The rows are grouped in 4 ways, from coarse to fine. Each group lies inside one group of the grouping before and may be the whole of it. The rows also spread widely along 14 directions, which tell nothing about the answers.
(in the rows, 128 means zero)
Some rows, each with its group in each grouping after it:
[167 127 101  85 145  93 138  74 112 117 123 137 121 137 153 143 157 114
 129 152 143 111 102  90 147 161 120 116 144  95 133 126 110 138 118 111
 158 136 144 130 164 134  85 125 130 186  87]
mol z458 z768 z196
[173 139  84 136 119 102 137 124 137 138 156 137 135 176 155 171 130 137
 149 132 143  97  97 126 129 156 114  93 110 120 161 132 152 108 142 117
 137 146 158  93 119 139 117 130 121 178  96]
Rebi z180 z936 z867
[113 171 173 144  92  96  74 117 127  91 134 118 182 103 117 127 142 108
 124 165  60 155 155 185 157  92 110 139 133 154 127 133 141 109 106 119
  90 100 120 172 150 130 128 135 126 105 175]
Rebi z371 z422 z264
[131 173 118 171 158 144 145 138 142 128 130 119 142 155 161 155 122 177
 131  94 108 107 138 123 137 108 138 122 142 136 130 107 123 104 131 126
 115 148 138 147 159 124 171 176 134 169 111]
Rebi z893 z948 z447
[126 118 124  49 128  84 136  91 139 104 105 127 151 100 138 159 186 104
 119 176  89  88  95 120 125 160 113 144 151 107 125 176 140 112 140  99
 168 180 107 137 139 109 121 146 151 140 139]
mol z458 z201 z707
[149 115  91 104 141 150 138  70  86 110 130 140 133 164 149  74 123 150
 169 143 163 147 134 142 159 126 116 171 141  73  81  86 109 124  80 150
 154  86 154 126 149 125 119 118 132 182 143]
Rebi z917 z659 z680
[149 149 132 124 109  52  98 108 143  89  98 142 178  72 141 161 168  89
  81 164  75 115  89 134 160 117  88 113 191 148 160 164 143 124 117 134
  79 169 102 185 145 158 126 157  73 133 141]
Rebi z893 z507 z484
[168 151 123  55 140  96 111  46  57 138  64  82 113 109 131  79 146 132
 156 131 156 134 134 131 145 138 139 168 169 109 116  93 106 147 108 142
 145  75 118 101 166 155 106 135 153 189 133]
mol z731 z850 z678
[132 109 119  93 141 100 131 103  93 103 109 165 182 118 171 161  92 113
 118 167 115 101 169 147 139 126  68  88 139 122 141 104 150  83 116 129
 118 175 109 110 152 122 138 143 158  87 147]
mol z458 z907 z708
[148 136 175  85 109 124 117 102  85 147 123 125 128 127 128 132 108  96
 133 156 180 123 155 125 106 145 121  93 119 140 153 100 140  86 120  75
 127  44 137 102 163 116  44  89 201 118 121]
mol z731 z702 z222
[109 167 135 136 137 150 145 121 110 146  77  85 105 121 111 143 159 219
 150 131 147 119  92 177 136  74 110 173 156 165 128 127 143  90 129 136
 104  84 139 154 131 148 172 132 175 185 144]
mol z731 z850 z393
[130 109 105 106 136 112 120  90 115 126 121 173 168 158 116 185  85 161
 162 165 117 185 150 216 152 144  67  82  70 123 122 103 166  89 103 112
 148 171 140  50 111 141 104  73 163 117 116]
mol z458 z768 z123
[198 160 104 131 106  77 178  95 125 110 152 145 136 129 183 185 146 145
 154 127 136 141 122 144 156 162 137  46 109 109 152  97 122 143 118 133
 131 154 136 138 158 178  76 116 148 202  75]
mol z731 z993 z858
[103 119 157  85 125 133 134 110 102 127  89 137 142  97 110 142 113 120
 120 163 169 125 133 161 108  94  87 118 152 183 148  96 155  73 114 103
 114  85 136 149 140 107  92  94 208 100 127]
mol z458 z907 z453
[134 139  89 159 158 107 103 127 163 102 159 152 176 139 181 150 109  99
 100 103 107 102 142 107 130 105 109  90 166 129 150  96 127 125 118 127
 111 177 155 172 169 104 140 178  82 150  90]
mol z382 z566 z165
[120 135 174 161 120 111 118 104 131 127 139 159 171 174 100 156 103 107
 146 203 146 182 156 187 144 155  99 102  51 134 110 142 128 107  78 114
 115 113 130 119 164 123  70  56 123 106 122]
mol z192 z229 z330
[164 144 115  52 137 103 136  66  96 100  66 126 137  64 146 113 157 152
 137 111 120 153 119 148 159 120 119 140 213 111 120  78 127 128 105 135
 136 128 107 137 142 157 107 153 149 180 134]
Rebi z371 z158 z754
[142 120 121  71  98 105 151  73  94 126 114 106 142 124 125  79 125  83
 177 150 213 129 137 173  95 129 146 144 124 159 127  77 132 145 102 164
 151  77 142 147 142 110  77  85 187 152 115]
mol z731 z993 z635
[118 121 103  75 115 130  62  79  73  98 134 133 142 130 114 113 105 147
 145 163  85 154 140 179 166  74  62 163 140 129 120  97 170  74 119  94
 139  79 181 100 112 128 135 115 184 117 168]
Rebi z180 z622 z874
[145 149  93 165 128 150  94 105 125 108 164 148 119 155 134 124 122 178
 139 110 126 181 103 153 180  69  94 126 150 124 125  79 135 115 100 108
 107  66 206 160 131 149 110 111 123 200  98]
Rebi z893 z249 z279
[141 148 142 166 108  89 131 115 139  96 170 138 164 179 150 155 168  93
 127 217  86  87 116 107 158 173 117 140  84  92 112 211 114 118 116 127
 120 155 118 165 172 119 138 138  84 133 156]
Rebi z180 z187 z112
[131  97  92  88 165 130  86  79  92  88 119 161 160 126 166  82 105  95
 100 143 126 102 139  89 155  97  74 163 205  94 110  96 125 108  98 129
 123 125 151 152 161  96 143 167 105 123 148]
Rebi z893 z249 z279
[103 149 157  85 109 115 179 106 120 121  71 106 146  87 100 168 161 168
 158 164 126 145 122 215 117 113 124 138 122 179 123 123 153  95 123 134
 134 136 101 150 126 134 126  99 222 131 146]
mol z458 z768 z123
[112 152 112 145 100  70 122 132 163 113 137  97 149 132 123 173 185 105
 123 186 106  61  65 151 119 110 109 150 119 180 160 205 157 123 151 142
 111 167 139 191 128 120 172 142 113 146 131]
mol z731 z702 z222
[126 160 164 136 141 126 143 115 126 138  51 136 142  84  96 150 126 162
 119 128 168 171 113 179 136 101 104 118 174 192 142  93 138  99  90 136
  80 102 108 157 145 152  96 104 137 143 109]
Rebi z371 z422 z264
[173 153 121 107 130 103 172 103 137 134  72 118 163  93 162 104 133 118
 148  67 181 138 134 148 102 146 171 107 196 139 137  60 116 153 100 176
 122 142  92 146 147 142  93 151 117 190  99]
Rebi z893 z507 z484
[106 104 125  84 121 102  86 116 149 115 108 125 189 104 133 104 136  64
 119 146 134  88 125 153  90 117 103 159 181 140 136 141 159 112 121 134
 123 148 113 148 123  80 135 151 103 109 164]
mol z731 z850 z678
[130 121 104 176  94 110  80 102 157  81 204 169 194 174 136 115 114 106
 163 163 107 198 145 214 168 112  94 116  82  95  98 112 138 146  70 144
 119 126 171 161 132 124  98  83  72 152 134]
mol z731 z850 z393
[152 115 127  60  96  75 144 119 128 116 109 132 154  95 151 167 164  82
 113 175 142  48  87 116 100 155  97 109 164 145 180 169 175  86 156 106
 128 157 105 126 115 116 113 145 152 114 150]
Rebi z371 z158 z754
[106 143 120 172 195 154 141 128 150 146 115 127 170 192 154 126  92 151
 148 109 144 106 174 133 112 144 141 145 112 113  95 116 105 117 102 157
 131 179 112 114 176  86 177 167  94 146 117]
mol z731 z850 z678
[104 148 147 146 135 125 144 127 170 141 114 101 139 146 112 127 165 110
 136 147 168  98  98 132  93 135 152 165 131 163 121 161 118 131 117 138
 126 121 127 187 158  90 123 126 116 167 108]
mol z731 z993 z858
[ 96 127 142  82 213 136 151 102 140 126  22 132 162  86 129 114 128 120
  95 116 149  92 136  97 105 133 126 178 221 149 105 118 108 107 102 148
 128 191  68 157 178  79 157 190 108 120 125]
Rebi z371 z158 z754
[157 137 190  92 113 105 132  95 113 130 105 129 142 110 138 125 163  84
 119 173 159 119 130 102 123 179 135 119 149  95 123 150 110 116 101  95
 122  79  92 143 184 123  47 110 131 144 142]
mol z731 z702 z222
[113 111 147  86 123 142 120  95 132 132 106 115 160 146 108  58 138  75
 158 151 182 124 132 141  88 153 147 198 151 118  88 126 123 123  93 139
 154  85 117 140 141  70  94 113 121 139 156]
Rebi z180 z187 z112
[148 128 156  89  92  95 121 121 114 117  94 110 155  91 153 111 180  73
 102 170 146  50  93  94 106 136 109 159 212 124 155 173 143  96 135 124
  97  97  97 174 144 117 120 164 106 134 186]
Rebi z180 z622 z874
[124 129 122 103 132  79  88 104  96 117  83 144 179 107 123 161  98 109
 105 175  98 110 139 167 141 110  59 116 144 168 158 133 168  78 122 130
  96 162 110  98 130 141 152 141 129  78 156]
Rebi z917 z659 z680
[148 148 153 113 166 138 152  95  85 137 105 130 139 166 160 131 117 147
 136 153 125 104 173  91 144 178 137 135 114  75  98 128  96  90 108 110
 144 122  97  85 192 121 127 155 150 136 147]
Rebi z917 z659 z680
[160 144 106 152  98  90  75 131 119 123 148 138 173 133 165 166 105 139
 133 126 105 123 136 182 146  99  70  72 139 129 177 110 175  96 132 123
  80 129 145  98 113 164 138 142 106 141 146]
mol z731 z850 z678
[120 139 109 113 127  61 160  98  88  88 110 123 174 117 158 168 123 101
 123 205 111  58 146 152 138 110  91 121 106 177 152 145 143 110 131 177
 108 201 108 168 168 128 189 152 171  83 146]
mol z731 z850 z678
[ 91 122 156  78  94 124 112 113 135 152  91  90 131 122  64 128 168 126
 155 184 165 117  77 197  88 119 109 188 121 177 132 176 176  88 134 105
 137  77 133 123  95 103 114  80 178 132 162]
mol z731 z850 z678
[175 129 154 130 134 129 193 139 120 148 119 167 156 149 195 197 113 154
 134 133 169  96 155 114 115 191 113  38 122  81 151 114 133  75 124 103
 118 152  89  82 159 140  87 129 151 142 124]
mol z458 z768 z196

New rows, each followed by its group in each grouping:
[137 106  96 108 138  92 157  74  66  82 117 149 164 132 177 117 115 101
 129 208 155  72 145 127 157 112  74 142 137 121 120 122 120 120  98 188
 111 155 124 178 180 124 165 140 141 110 155]
mol z731 z993 z635
[132 165 117  65 113  87 119  82  93 119  81  75 125  88 107 115 151 128
 150 134 127 117 112 168 123  94 135 162 158 193 151  99 149 125 139 139
 138 104 136 139 128 137 135 139 194 152 126]
Rebi z371 z158 z754
[122 165 131 155 123 150 150 117 124  97 150 126 149 137 145 116 117 161
 160 116 132 158 160 176 144  83 140 129 125 149 113  64 123 116  98 143
 117  94 154 183 157 119 127 128 173 156 123]
Rebi z371 z158 z754
[110 128 158  81 135 152 179  96 117 136 114 111 151 148 133 100 123 112
 170 142 178 121 176 149  82 157 171 153 105 124  89  94 115 110 104 127
 173 103 113 131 172  71  98 112 209 129 137]
mol z382 z566 z165
[123 134 171  83 115  97 109  86 111 150  85 118 163 127  87 133 110 102
 158 170 150 165 158 198 106 163 123 123  87 158 122 124 147 110 105 117
 138 109 102  74 139 123  74  77 169 107 133]
mol z731 z993 z635
[120 149 123  92 198 116 148  84  92 132  57 115 140 130 133 128 103 123
 118 138 134  88 157  94 123 140 131 158 153 158 117 106 107 107 119 145
 142 170 103 120 189 104 158 172 158 120 106]
Rebi z180 z187 z112
[147 142 114 135  99 102 166 133 139 121 119 108 152 135 173 154 185 159
 154 151 124  74  91 159 128 133 115 136 149 104 136 166 144 115 137 159
 116 155 105 153 121 145 174 159 116 183 167]
mol z458 z907 z708
[119 102 104  87 143 158 154  77 119 121 100 125 132 150 114  61 146 130
 165 145 197 132 100 144 121 126 132 211 159 110  75 112 117 134  86 158
 163  95 144 160 135  91 121 107 133 177 138]
Rebi z893 z948 z447
[153 142 112 142  70 119 154 129 150 116 170 121 131 157 139 149 184 149
 168 160 139 113  67 165 132 134 122 137 117 115 135 161 156 109 133 124
 130 101 157 160 102 139 116 107 134 194 144]
Rebi z180 z187 z112
[ 98 144 145  98 190 149  96  95 115 124  66 138 151 108 106 128  93 159
 115 115 106 163 164 149 143 100 100 150 170 151 108  83 131  84 100 103
 125 132 119 110 158 108 133 148 152 114 124]
Rebi z371 z158 z754
[112 177 157 153 185 149 151 131 135 136 107 117 145 134 160 154 107 157
 119  95 119 109 183 108 117 121 155 111 141 146 121  90 101 101 120 116
 118 145 114 153 202 102 143 176 162 144  98]
mol z731 z993 z858
[108 131 132 134 113 113 105 114 100 102  85 130 174  92 131 131 128 154
 124 170 120 128 124 207 154  58  53 152 176 156 133 125 163  88 103 164
  64 118 115 170 126 149 176 135 125 115 193]
mol z731 z850 z678
[131 113  85 127 121 126 101  84 124 106 171 148 168 167 134  85  82  98
 175 126 171 177 160 193 129 105 117 123 102 130 112  52 135 147  79 153
 147 104 184 136 136 103  88  85 131 153  98]
mol z731 z850 z393
[ 80 114 122  82 159 179 101 114 147 154  89 107 140 138  97 101 123 170
 163 104 148 139 124 185  93 101 117 196 160 132  92 109 158  86 118 108
 161 108 141  97 105  76 146 128 161 153 148]
mol z731 z702 z222
[100 134 140 160 135 160 107 132 133 133 136 124 126 144 120 111 121 122
 117 141 189 109 111 126 112  71 102 150 159 172 140 111 133  97 109 116
  91  48 178 199 156  93 113 113 136 151 113]
mol z731 z993 z858
[137 149 141 169 188 160 162 119 110 138  94 153 118 160 143 155 117 175
 107 145 165 113 122  82 157 131 102 129 153 119 118 123  99  84  98 120
  97 113 128 150 191 131 128 139 116 160 103]
Rebi z180 z936 z867
[137 118 124 124 118  75 115 106 123 114  77 139 177 100 137 136 147  97
 112 174 148 109  99 160 135 118  72 129 180 143 147 147 143 125 102 168
  82 151  99 164 137 144 133 130  70 135 151]
mol z458 z768 z196
[166 161  84 133 166 129 143 117 122 125 138 117 132 144 208 135 121 158
 137  59 126  91 152  87 130 116 149  94 177  98 145  58 106 131 135 130
 138 144 151 136 171 128 143 196 134 207  84]
mol z458 z768 z196
[145 155 142 132 149 105 144  92 110 134 112 150 144 154 128 201 111 171
 139 168 107 165 150 163 164 161 101  78  72 121 122 127 129  94 107 101
 130 154 119  80 168 159 103 100 162 136 106]
mol z382 z566 z165
[119 146 123  64 167 114 139  55 133 141 102 107 106 143  73 122 133 111
 161 133 166 176 124 142 111 155 173 150  92 167 105  91 105 152 105 101
 205 118 165 118 166  97  52  75 196 176  34]
mol z192 z229 z330
[109 159 142 191 187 159 131 114 121 162 105 111 140 214 114  96  95 138
 146 140 178 120 158 116 122 142 149 177  94 137  89 125  83 121  84 156
 121 100 129 123 192  95 149 133  90 152 109]
Rebi z917 z659 z680
[132 136 153 116 174 152 115  86 130 165 102 122 103 180  99 118 147 142
 141 146 169 151 112  95 131 178 140 161 118  88  91 145  92 123  98  83
 161  76 139  96 173 108  68  95 113 193  92]
mol z458 z768 z196
[153 132 120 135  97  83 118 105 132 149 111 133 144 157 106 170 143 140
 159 177 155 151  83 198 139 152  84 104  92 139 149 158 160 117 114 131
 116 123 133  88 104 166  97  71 107 168 118]
mol z458 z907 z708
[132 104 130 107 127 124 185 104 150 103 149 170 163 163 147 148 145 102
 141 185 148 110 120 120 123 186 127 126  96  93  97 158 125 110 105 118
 161 171 119 144 152  89  97 106 143 128 127]
Rebi z893 z249 z279
[103 141 130 177 163 132 132 154 159 135 118 132 186 170 163 169 115 158
 131 140 101  78 151 152 120 133 102 132 120 116 116 165 140  87 125 146
 104 204  95 118 150 102 207 180  88 119 162]
mol z731 z702 z222
[154 159 121 128 107  83 108  96 107 131  83 108 169 111 125 101 107 110
 150 111 156 158 140 194 125 104 125 122 158 180 148  72 142 143 101 178
  91 109 120 129 130 156 118 125 116 150 124]
Rebi z893 z249 z279
[127 138 138  84 121 106 133 110 141 156  64 124 171 117  89 163 117 164
 174 127 130 173 131 238 108 155 116 119 109 164 129 114 178  94 118 130
 145 167  91  44  86 138 116  99 162 125 138]
Rebi z371 z422 z264
[123 119 117 118 135 118 150  86 139 102 110 165 170 137 109 138 120 142
 160 165 142 186 128 204 152 139 101 131 105 132  95 111 138 122  76 151
 139 163 121 131 130 126 104  85 127 136 120]
Rebi z371 z158 z754
[155 161 152 181  81  84  76 127 166 109 175 145 187 147 142 162 144 117
 143 151  76 183 135 197 161 138 107  80 103  98 134 146 143 128 100 109
  96 124 133 134 135 159  88 109  65 159 143]
mol z192 z229 z330
[ 92 110 102 126 140 135  86 109 119 110 110 133 160 116 119  79  97  91
 119 130 179 125 127 163 113  43  81 158 192 189 140  68 144 118  92 159
  97  86 173 199 136  88 132 122 122 128 116]
mol z458 z907 z453
[144 170 105 113 143  52  88  63  64 118  84 102 129 131 102 147 118 121
 124 189 104 120 120 145 177 107  87 142 108 193 156 132 132 130 122 150
 112 134 144 115 161 166 153 127 140 124 105]
Rebi z371 z422 z264
[109 104  85  84 141 115 183  77  84  97  85 152 140 120 112 146 111 143
 143 197 172 116 105 177 143  95  70 154 126 187 126 106 155  90 104 167
 136 159 149 160 130 123 148  92 199 109 120]
Rebi z180 z622 z874
[160 117 151 112 111  73 155 100 105 141  81 139 168 130 143 135 130  68
 130 190 203  94 124 136 106 179 105  98 130 138 152 146 128 125 100 162
 103 132  83 125 158 134  85 101 104 122 131]
mol z458 z907 z453
[148 191 169 122  76  87  87 118 126 121 132 103 152 105 114 167 151 139
 143 136  52 166 139 187 145 126 132 101 116 150 150 128 158  97 139  83
 113  97 123 111 127 163  96 126 168 143 147]
Rebi z180 z187 z112
[144 170 126 125  80  37 122  93 100 110 141  88 154 137 126 153 146  74
 149 193 112 101 133 166 129 127 133 109  69 189 168 141 136 149 137 152
 123 131 138 152 156 145 122 110 165 128 113]
mol z458 z768 z196
[135 121 108  97 152 108 166  99 159 107 103 158 159 126 138 165 152 141
 137 149 121 127 103 145 139 166 114 128 138 111 111 146 135 116 110 130
 153 208 104 128 134 119 124 135 116 153 115]
Rebi z371 z158 z754
[ 99 133  96 111 121 100 137  90 113  40 174 167 172  97 146 172 108 127
 125 175  63 153 162 191 174  56  82  97 104 172 131  77 152 103 109 125
 129 175 174 209 156 118 137 115 221  92 112]
mol z731 z850 z678
[130 153 148 103  75  98 122 106 101  86 175 133 156 121 133 158 134 108
 139 185  76 135 154 168 147 115 117 102  83 145 141 121 152  87 128  88
 135  98 150 146 145 130  96 106 216 102 150]
Rebi z917 z659 z680
[163 167 132 134  76 110 100 133 161 130 118 114 166 109 138 148 170 181
 168  93  76 176 104 219 141 129 123 118 167 100 131 125 169 108 126 120
 109 121 109 100  82 176 122 142  98 201 172]
Rebi z180 z187 z112
[107 133 145 135 154 156 167 106 177 118 119 152 153 134 111 123 132 136
 152 117 174 195 133 174 117 130 154 132 131 135  86  83 106 134  70 128
 149 127 139 184 162  94  65  85 137 173  77]
mol z192 z229 z330
[127 145 119 193 104 111 143 126 124 101 172 151 162 170 149 179 118 160
 150 189 119 130 131 192 165 101  78  97  69 142 134 139 147 100 109 149
  90 137 155 164 145 149 151 102 138 133 136]
mol z731 z993 z635
[172 161 160  95  80  87 148  92 124 118 106 118 139  93 125 137 178 122
 144 144 134 162 102 159 139 153 146 112 147 129 134 124 132 132 112 116
 122  92 110 148 139 164  59 102 152 178 128]
Rebi z893 z249 z279
[163 175 119 161 135 129 128  93  90 154 111  91 125 183 127  85 108 153
 182 112 178 155 148 156 139 130 155 151 112 134 113  76 102 145  94 169
 122  63 146 109 161 148 119 118 121 198 108]
Rebi z180 z936 z867
[ 88 127 143 132 160 143 108 147 155 166  77 119 163 144 115 160 118 150
 118 136 139  88 119 156  89 119  88 150 153 156 136 159 164  64 135 113
 108 150 108  98 125  94 173 152 116 115 156]
mol z382 z566 z165
[173 159 106 202 139  78 125 126 122  94 124 165 152 127 176 186 144 139
  79 168 106  97  87  97 196 107  60  89 177 125 165 154 121 112 108 151
  46 160 130 196 173 183 151 164  39 164 116]
Rebi z180 z936 z867
[115 139  69 104 181  96 110  79 182  88 126 141 147 125 114 134 147 108
 121 114  92 148  97 124 147 122 136 153 153 150 112 114 115 162 108 128
 171 208 161 174 150  96 124 151  95 177  50]
Rebi z371 z158 z754
[162 156  80 114 192 118 121  94 113 116 125 145 124 149 176 175 118 183
 120 103  73 111 135  86 179 136 107 105 149  89 132 104 118 104 134  98
 151 184 148  87 164 143 156 187 131 175  89]
Rebi z371 z422 z264
[159 117  62 134  93  67 150 116 149  79 149 150 195 115 196 139 148 102
 147 134 127 100 108 180 135 109  97  94 165 121 152 107 150 151 112 197
 111 201 130 188 116 141 154 153  84 168 131]
mol z458 z907 z453
[138 137 127 174 168 118 127 149 144 165  99 136 182 178 174 157  88 128
 128 114 153  77 159 126 101 158 107  92 134 121 147 130 131 100 121 152
  97 183  92  81 154 113 165 172  65 132 125]
mol z458 z907 z453
[131 138 126 107 104 133  59 113 167 137 144 119 130 131  92 108 150 113
 136 100 132 170  83 153 114 109 128 147 165 142 138 114 158 119 123  71
 138  58 183 128 100 111  65 104 119 186 104]
Rebi z893 z249 z279
[141 123 149 138 118 137 162 136 162 125 173 148 147 170 166 152 156 106
 135 160 162  89 117 101 108 170 134 108 115  84 127 158 123 101 120  92
 142 119 138 156 160  91  84 118 126 157 123]
mol z192 z229 z330
[122 161 158 154 144 141 113 117 118 173  86 102 132 180  94 130 118 167
 152 144 152 138 125 159 125 139 122 160 104 148 115 145 134  96 115 122
 112  88 122  80 139 131 139 114 126 150 138]
Rebi z893 z249 z279
[124 120  83 142 183 150 146 114 131 138  83 135 139 155 157 127 127 185
 140 113 162 104 104 137 137 108  92 157 181 109 111 113 123 112 105 166
 120 158 131 135 138 123 182 160  89 189 122]
mol z458 z907 z453
[146 195 125 153 152  90 176 113 159 153  71 109 113 125  93 203 153 176
 138 116 141 153  79 157 131 146 152 100 116 206 155 126 126 129 127 134
 122 169 123 137 146 169 107 113 142 197  38]
Rebi z180 z187 z112
[113 136  84  90 124  61  54  86 155  80 141 145 155  84  98 179 140 103
 102 151  52 163  90 178 161  76  73 109 144 184 163 123 173 123 130  90
 133 174 182 161 117 135 108 117 139 135  80]
mol z731 z850 z393
[129 143 113 143 118 124 153 129 144 108 133 138 143 143 141 181 163 191
 146 165 100 113  87 171 158 119  88 134 122 120 128 167 159  86 131 124
 118 159 130 138 113 144 168 136 133 159 155]
Rebi z371 z158 z754
[118 133 107 103 192 139 140  99 121 103 111 162 140 122 146 152  96 131
  99 119 119 119 149  90 139 112 110 117 166 147 128  79 120  90 114  99
 143 166 152 153 179  97 119 155 164 126  75]
Rebi z180 z622 z874
[167  94  31  69 123 124 168  89 144 108 151 135 142 156 179  92 153 120
 184 102 176  91  86 130 108 150 140 157 169  78 113  93 141 145 124 163
 194 164 163 131 100 100 128 148 123 215 111]
Rebi z180 z187 z112
[133 134 135  81 140 107  96  50  95 107 107 139 141 142 102 144 148 164
 157 190  65 199 140 179 194 155  95 151  92  72  73 144 120 119  91  98
 165 130 124  81 150 152 102  91 147 153 148]
mol z458 z768 z123
[ 93 128 140 102 157 190 130 140 152 134 110 142 125 122 121 160 135 195
 118 107 114 124 107 135 118  95 101 149 177 132 119 120 163  45 138  58
 135 112 150 125 115  93 136 142 189 143 137]
Rebi z893 z249 z279
[127 141 130 119 142 109  94 113 144 162  90 114 127 144  99 156 144 136
 128 140 143 125  87 144 117 137 103 132 139 151 148 153 146 108 129 101
 126 118 138  97 124 129 111 115 111 168 101]
mol z458 z907 z453
[156 155 103 120 123  70  96  97 103 148  93  96 131 146 132 171 156 169
 146 168 100  96  89 162 156 137  83 138 122 127 150 181 156 111 148 137
 113 149 121  73 119 178 177 147 109 172 149]
mol z731 z993 z635
[150 129 103 142  83  99  95  98 130 114 122 125 150 129 103  85 151 102
 152 153 179 164  72 191 142  95  98 162 165 152 134 115 146 147  86 170
  94  65 161 179 107 148  93  86  70 186 131]
Rebi z180 z936 z867
[112 123 146 118 120 120  78 112 149 134 143 114 168 167 118  96 137  72
 145 154 133 119 141 139 100 150 134 162 118 110 110 149 127 128 111 111
 147 103 134 122 143  76 103 120  98 137 145]
mol z458 z768 z196
[167 136 139  82 151 105  89  74  87 132 113 146 147 153 135 139 104 116
 132 155  99 148 164 111 158 184 109 112 115  77 115 120 123  99 109  82
 152 123 118  44 164 135  81 127 134 129 129]
Rebi z180 z936 z867
[ 87 128 136 153 117 142 163 130 153  95 164 160 161 141 122 173 118 140
 142 177 136 143 135 192 128  93 100 109  81 174 121 118 151  88 105 121
 121 138 160 195 144  97 117  83 193 110 115]
mol z731 z993 z858
[152 139 101 168  93  70 188 126 145 113 129 134 161 140 152 177 159 121
 147 177 173  95  81 174 127 130 106  93 109 166 163 149 142 139 117 188
  95 172 125 188 132 154 134 105 107 166 108]
mol z458 z768 z196
[147 163  92 172  94  85 139 125 100  96 176 134 138 152 153 184 113 130
 131 175 122  92 114 150 155  78  85  82  93 195 187 113 159  96 141 139
  89 124 186 176 141 154 147 121 174 130 101]
Rebi z180 z187 z112
[129 165 150 128 143  69 149  88  94 109  56 129 140 104 103 190 153 143
 100 216  99 117 101 140 175 130  82 137 127 180 139 179 127  98 113 141
  90 168  95 160 174 170 147 124 134 115 129]
Rebi z180 z622 z874
[137 112  71 130 172 101 150 102 148  99 109 184 162 131 158 205 129 177
 118 155 101 125  97 155 173 132  57  98 141 106 127 144 147 102 111 139
 123 242 125 126 133 150 163 142  96 153 107]
mol z731 z850 z678
[148 153 105 169 125 110 124 123 149  92 126 164 182 105 152 152 111 151
 129 101 104 183 136 192 164  89  98  87 170 143 135  67 141 121  88 156
  84 157 135 174 134 158 120 138  93 161 111]
Rebi z180 z936 z867
[144 133 149 138 141 147 202 137 167 131  94 134 158 126 173 110 169 123
 129 108 191  86 108  97  94 162 164 146 197 100 108 131 103 125 102 156
 115 142  83 191 163  98 119 164  90 183 135]
Rebi z893 z249 z279
[129 163 137 112 138 120 133  95  96 110 104 121 114 127 121 177 164 192
 127 182  68 123 104 135 182 119  92 154 130 121 116 163 135  76 133  95
 126 125 130 130 151 157 154 139 175 151 152]
Rebi z180 z187 z112
[152 161 126 136  63  71 166 126 112  99 142 118 162 110 151 169 148 121
 149 173 132  97 116 189 133 105 112  92 109 186 177 124 164 110 135 160
  96 132 130 175 124 155 135 118 177 125 142]
Rebi z371 z422 z264
[138 152 133 121 121  87  86 105 141 125 127 110 126 131 120 147 175 102
 112 159 109 110  83 110 139 131 115 135 147 134 149 167 127 129 131  94
 124 105 148 154 150 131 102 130 104 175 106]
mol z458 z907 z708
